There are 10 hidden switches. A switch that is on adds its own fixed numbers to the row, and there is some noise. The rows also spread widely along 14 directions, which tell nothing about the answers.
In the rows, 128 means zero.
Known rows, each followed by its switches (1 for on, 0 for off):
[153,140,151,110,99,118,123,117,116,148,142,119,121,119,149,124,117,121,126,107,136,146,134,136,141,122,126,144,116]
0 0 1 0 1 0 1 1 0 1
[88,136,129,149,168,120,140,123,71,118,133,148,151,170,136,164,149,130,115,144,133,125,110,122,134,137,125,120,109]
1 0 1 0 1 1 1 1 0 1
[145,135,110,127,107,100,114,76,123,155,147,118,130,121,139,155,166,124,114,126,110,126,116,121,121,101,132,133,130]
0 0 0 0 1 1 0 0 1 0
[140,143,156,135,105,129,155,119,92,146,133,125,125,125,143,145,123,127,150,127,120,116,133,127,137,96,116,131,105]
1 0 1 1 0 0 0 1 0 1
[100,127,117,130,158,129,115,162,98,101,119,110,117,168,131,138,161,110,104,127,138,132,113,97,136,150,109,156,106]
0 0 1 0 0 1 0 1 0 0
[144,109,107,131,130,148,123,90,122,119,126,145,133,119,144,147,108,136,136,141,91,119,136,127,121,121,110,170,139]
0 0 1 1 1 0 1 0 1 1
[110,94,68,143,130,116,80,114,121,139,142,126,138,136,166,149,149,113,129,113,83,154,140,111,134,137,122,172,155]
0 0 1 0 1 0 1 0 1 1
[123,139,109,110,132,113,113,96,95,120,129,131,139,167,131,149,177,123,88,146,134,99,128,105,93,128,126,139,143]
0 0 1 1 1 0 0 1 0 1
[155,134,153,117,158,137,134,144,101,85,139,107,126,131,140,114,121,150,105,108,137,105,120,120,117,125,126,156,91]
0 1 1 1 0 0 0 0 1 1
[135,137,150,126,132,142,172,145,104,116,105,113,119,126,144,143,119,144,104,107,136,126,149,147,128,128,151,144,103]
0 1 0 1 0 1 0 0 0 1
[151,149,169,100,122,122,132,92,84,154,112,131,157,135,177,136,114,138,91,109,123,143,157,131,125,155,141,106,98]
0 1 0 1 1 1 1 1 0 0
[164,125,137,112,119,106,136,112,85,143,124,114,129,152,153,150,132,151,124,112,108,122,146,121,127,132,138,146,105]
1 0 1 0 1 0 0 1 1 1
[122,132,128,155,149,118,145,148,120,119,133,118,139,151,139,120,128,143,139,117,126,122,115,113,141,110,116,130,117]
0 1 0 0 0 0 0 1 0 1
[152,147,132,112,148,130,110,57,118,119,127,152,160,114,157,134,116,151,107,150,111,108,126,130,117,135,134,117,123]
0 0 0 0 1 0 1 0 1 1
[153,123,110,100,137,113,135,94,113,109,113,116,100,159,132,129,154,142,99,112,111,120,112,84,121,128,121,130,88]
0 0 1 1 1 0 0 0 0 1
[99,139,138,162,163,139,123,170,121,99,153,125,130,137,135,121,132,124,140,108,153,149,93,92,164,104,83,140,130]
1 1 1 1 0 0 0 1 0 0
[138,120,113,133,120,100,134,123,94,138,148,93,120,140,147,140,164,119,104,96,111,114,130,110,111,89,145,134,96]
0 1 1 1 1 0 0 0 0 1
[142,143,122,127,164,126,124,116,84,115,125,127,132,143,164,165,127,184,117,120,146,116,123,119,158,139,148,130,123]
0 0 1 0 1 0 1 1 0 0
[125,125,146,139,139,136,166,133,122,110,123,143,110,129,117,141,119,147,129,135,144,128,119,155,129,120,134,161,117]
1 0 0 1 1 1 1 1 0 1
[107,131,91,139,157,161,140,132,169,66,94,135,73,116,142,118,143,138,113,137,149,120,127,135,143,127,152,183,139]
0 0 1 1 0 1 0 0 0 1
[130,140,120,112,105,132,144,100,128,124,103,152,62,131,142,144,164,142,125,146,135,135,128,126,145,132,160,148,107]
0 0 0 1 1 0 1 1 0 0
[137,115,139,123,100,110,131,118,123,139,155,146,134,163,108,126,132,122,131,127,134,141,135,153,111,128,105,171,167]
0 0 1 0 1 0 0 1 1 1
[142,156,132,134,123,107,138,67,127,146,146,128,159,123,144,136,136,122,115,139,122,90,130,138,109,72,134,92,125]
1 0 1 0 0 0 0 1 0 1
[145,122,113,119,156,155,146,99,140,80,119,143,109,128,117,148,120,156,96,132,134,118,125,140,117,117,130,171,147]
0 1 1 1 1 1 0 0 1 0
[143,140,128,104,94,136,128,114,126,131,117,118,90,119,142,137,149,111,112,130,133,122,146,126,125,115,135,155,119]
0 0 1 1 0 0 0 1 0 0
[110,117,136,145,146,134,152,112,100,133,120,122,117,113,150,143,129,110,118,129,82,120,126,123,127,99,142,106,39]
0 0 0 1 1 0 1 1 0 1
[125,136,125,135,120,120,152,134,89,116,125,151,106,184,116,158,172,150,136,171,157,89,128,133,121,137,141,180,155]
0 0 1 0 1 0 0 1 1 0
[148,150,132,115,123,132,109,120,168,113,119,99,111,115,141,93,134,85,107,131,139,121,119,87,136,106,97,147,110]
0 0 1 0 1 0 0 1 0 0
[134,101,126,115,156,148,136,90,136,93,135,142,141,116,109,137,99,115,79,128,110,124,136,159,84,111,120,139,120]
1 0 1 1 1 0 1 0 0 1

New rows. What belongs after each?
[118,118,103,123,128,124,112,120,133,123,125,140,124,152,152,132,142,132,117,116,120,153,149,136,135,150,132,159,156]
0 0 1 0 0 0 0 1 1 1
[145,143,111,130,132,126,137,93,133,115,114,152,143,164,122,134,127,148,147,164,136,100,114,100,130,118,88,151,177]
1 0 1 0 1 0 0 1 0 1
[116,135,89,138,150,151,135,95,134,105,114,135,104,119,140,169,147,135,121,143,105,116,116,99,145,96,122,145,122]
0 0 1 1 1 0 0 1 1 1
[149,121,146,134,106,105,182,141,109,140,123,113,109,165,141,127,136,155,128,100,138,112,155,153,123,115,154,143,110]
0 0 1 1 0 0 0 1 0 1
[136,126,137,139,125,103,159,94,124,125,136,152,96,165,135,107,152,152,134,138,141,107,117,137,128,112,146,130,104]
0 0 1 1 1 0 1 1 0 0
[155,116,132,127,146,130,149,109,125,113,139,103,145,123,121,134,105,138,101,103,119,109,123,141,103,94,112,139,112]
0 0 1 1 0 1 0 0 0 1
[129,118,149,121,128,144,126,109,129,108,145,168,157,155,102,110,96,122,130,149,136,128,125,148,99,139,71,160,165]
0 0 1 1 0 0 1 1 0 1
[111,157,116,103,119,130,131,120,141,111,117,117,108,138,136,143,178,102,63,124,161,123,147,129,109,121,151,135,135]
0 0 1 1 0 0 0 1 0 1
[126,148,138,112,144,126,123,114,108,124,135,114,153,145,139,155,146,120,81,104,140,145,120,103,130,131,102,130,126]
0 0 1 1 1 1 0 1 1 1
[185,147,137,106,110,119,139,107,104,132,109,115,123,139,163,140,123,171,128,130,135,92,157,132,131,135,152,168,137]
0 0 1 0 1 0 0 1 1 1
[141,130,116,125,126,118,139,111,141,120,141,122,117,137,128,136,132,148,120,112,146,127,114,136,128,108,119,154,144]
0 0 1 1 0 1 1 1 0 1
[142,141,137,101,88,99,121,134,99,154,114,128,114,166,161,128,164,134,106,112,151,150,167,132,129,166,163,152,151]
0 1 0 0 1 0 0 1 0 0
[126,163,164,110,112,113,135,103,121,150,159,109,136,110,128,141,153,103,85,93,141,153,110,126,126,87,120,78,89]
0 0 0 1 0 0 0 1 0 1
[82,115,88,144,141,153,125,135,135,118,81,154,105,132,176,140,136,129,124,116,109,181,163,127,162,161,148,167,155]
0 1 0 1 1 1 0 1 0 1
[127,114,120,152,157,124,182,104,154,105,85,145,123,149,153,107,118,145,114,147,110,100,154,151,119,127,169,122,97]
1 0 0 0 1 0 1 0 0 1
[143,135,142,103,99,89,120,151,84,145,149,103,122,181,129,144,173,119,111,100,144,149,125,105,122,143,113,160,126]
1 1 1 0 0 1 0 1 1 0
[166,127,154,110,115,112,127,108,94,155,150,111,182,139,137,151,102,126,110,101,121,133,139,121,109,114,86,129,138]
1 0 1 1 1 0 1 1 0 1
[136,138,158,115,98,115,162,132,113,138,118,144,128,180,124,135,137,122,127,115,150,167,137,125,144,160,99,157,149]
1 0 1 0 1 1 0 0 1 1
[166,141,156,114,120,115,167,117,148,120,99,115,114,141,149,107,135,144,108,122,136,112,148,126,122,126,145,142,103]
1 0 0 1 1 0 0 1 1 1
[107,114,145,144,175,140,130,110,127,85,151,175,130,143,118,108,114,155,123,128,146,143,111,170,128,140,121,163,144]
0 0 1 1 1 1 0 1 1 1
[123,132,112,142,111,131,112,132,120,144,131,124,124,123,170,148,140,117,131,117,121,146,157,125,152,119,138,164,155]
0 1 1 0 1 0 0 1 1 0
[116,104,100,160,134,133,168,130,92,152,95,121,133,150,166,178,116,138,143,115,78,129,167,128,151,115,140,135,115]
0 0 1 0 1 0 0 1 0 1
[126,130,138,156,129,125,149,117,130,135,142,137,158,147,151,116,117,132,127,104,135,134,142,133,135,105,111,117,153]
0 1 1 1 0 0 0 0 0 0
[131,125,136,145,135,131,180,116,132,126,120,125,113,125,126,155,130,144,120,120,119,124,127,148,132,96,140,141,104]
0 0 0 1 1 1 0 1 1 1
[112,122,105,152,139,106,164,144,96,145,103,111,145,180,153,179,167,153,101,111,136,123,151,120,132,136,150,135,147]
0 0 0 1 1 1 0 1 0 0
[156,136,153,116,122,93,107,102,73,158,163,106,170,135,149,137,134,141,118,110,121,114,111,120,105,120,113,121,101]
0 0 0 1 0 1 1 1 0 1
[136,123,115,120,113,132,131,116,101,123,108,127,85,118,161,140,146,139,122,120,126,126,153,148,131,139,172,181,123]
0 0 1 1 1 1 0 0 0 1
[158,114,117,132,152,126,168,129,133,101,82,116,137,161,155,118,105,154,102,133,121,79,183,148,100,127,165,162,132]
1 1 1 0 1 0 0 1 0 1
[153,160,170,107,125,140,167,88,110,112,129,152,139,147,109,131,113,144,114,140,157,114,111,124,125,117,93,117,129]
0 0 1 1 1 0 0 0 0 1
[107,128,127,137,145,118,106,104,110,121,134,148,169,148,159,113,144,105,98,151,132,103,154,141,91,138,139,142,147]
1 0 1 1 1 0 1 1 0 1
[129,115,136,140,127,109,144,134,129,133,134,114,139,147,126,115,125,98,123,111,108,149,112,107,123,114,96,135,98]
1 1 0 0 1 1 1 0 0 1
[143,110,137,126,168,127,140,117,83,101,134,142,135,148,138,137,111,182,120,101,127,133,126,140,131,142,133,140,120]
1 0 1 1 1 0 0 0 0 1
[138,113,131,124,131,123,151,121,132,121,137,133,136,146,105,139,115,135,110,115,129,145,119,141,119,125,108,137,132]
0 0 0 0 1 0 1 0 0 1
[143,115,141,105,123,119,174,86,97,136,131,150,131,156,114,172,117,148,89,108,118,144,148,171,98,117,142,123,119]
1 1 1 1 1 1 1 1 0 1
[108,147,150,139,168,130,117,100,116,84,160,157,133,133,127,103,152,130,106,145,160,112,92,138,119,126,126,146,125]
0 0 1 1 1 1 0 0 1 1
[137,155,151,143,147,105,113,101,68,156,159,114,167,132,177,152,138,146,126,93,125,142,106,99,170,121,114,98,100]
0 0 1 0 1 1 0 0 1 0
[129,137,135,155,137,121,164,115,102,153,102,131,150,136,178,154,122,159,122,123,125,113,172,159,146,125,177,109,127]
0 0 0 0 1 0 0 1 0 0
[135,146,126,118,89,124,148,90,88,163,129,148,138,143,134,190,143,138,140,142,106,139,130,123,137,128,115,120,133]
0 0 0 0 0 0 1 0 1 1
[122,128,129,149,145,159,173,135,137,112,77,134,135,137,152,140,111,134,114,135,126,123,159,122,143,136,127,138,133]
0 0 0 1 1 0 0 0 0 0
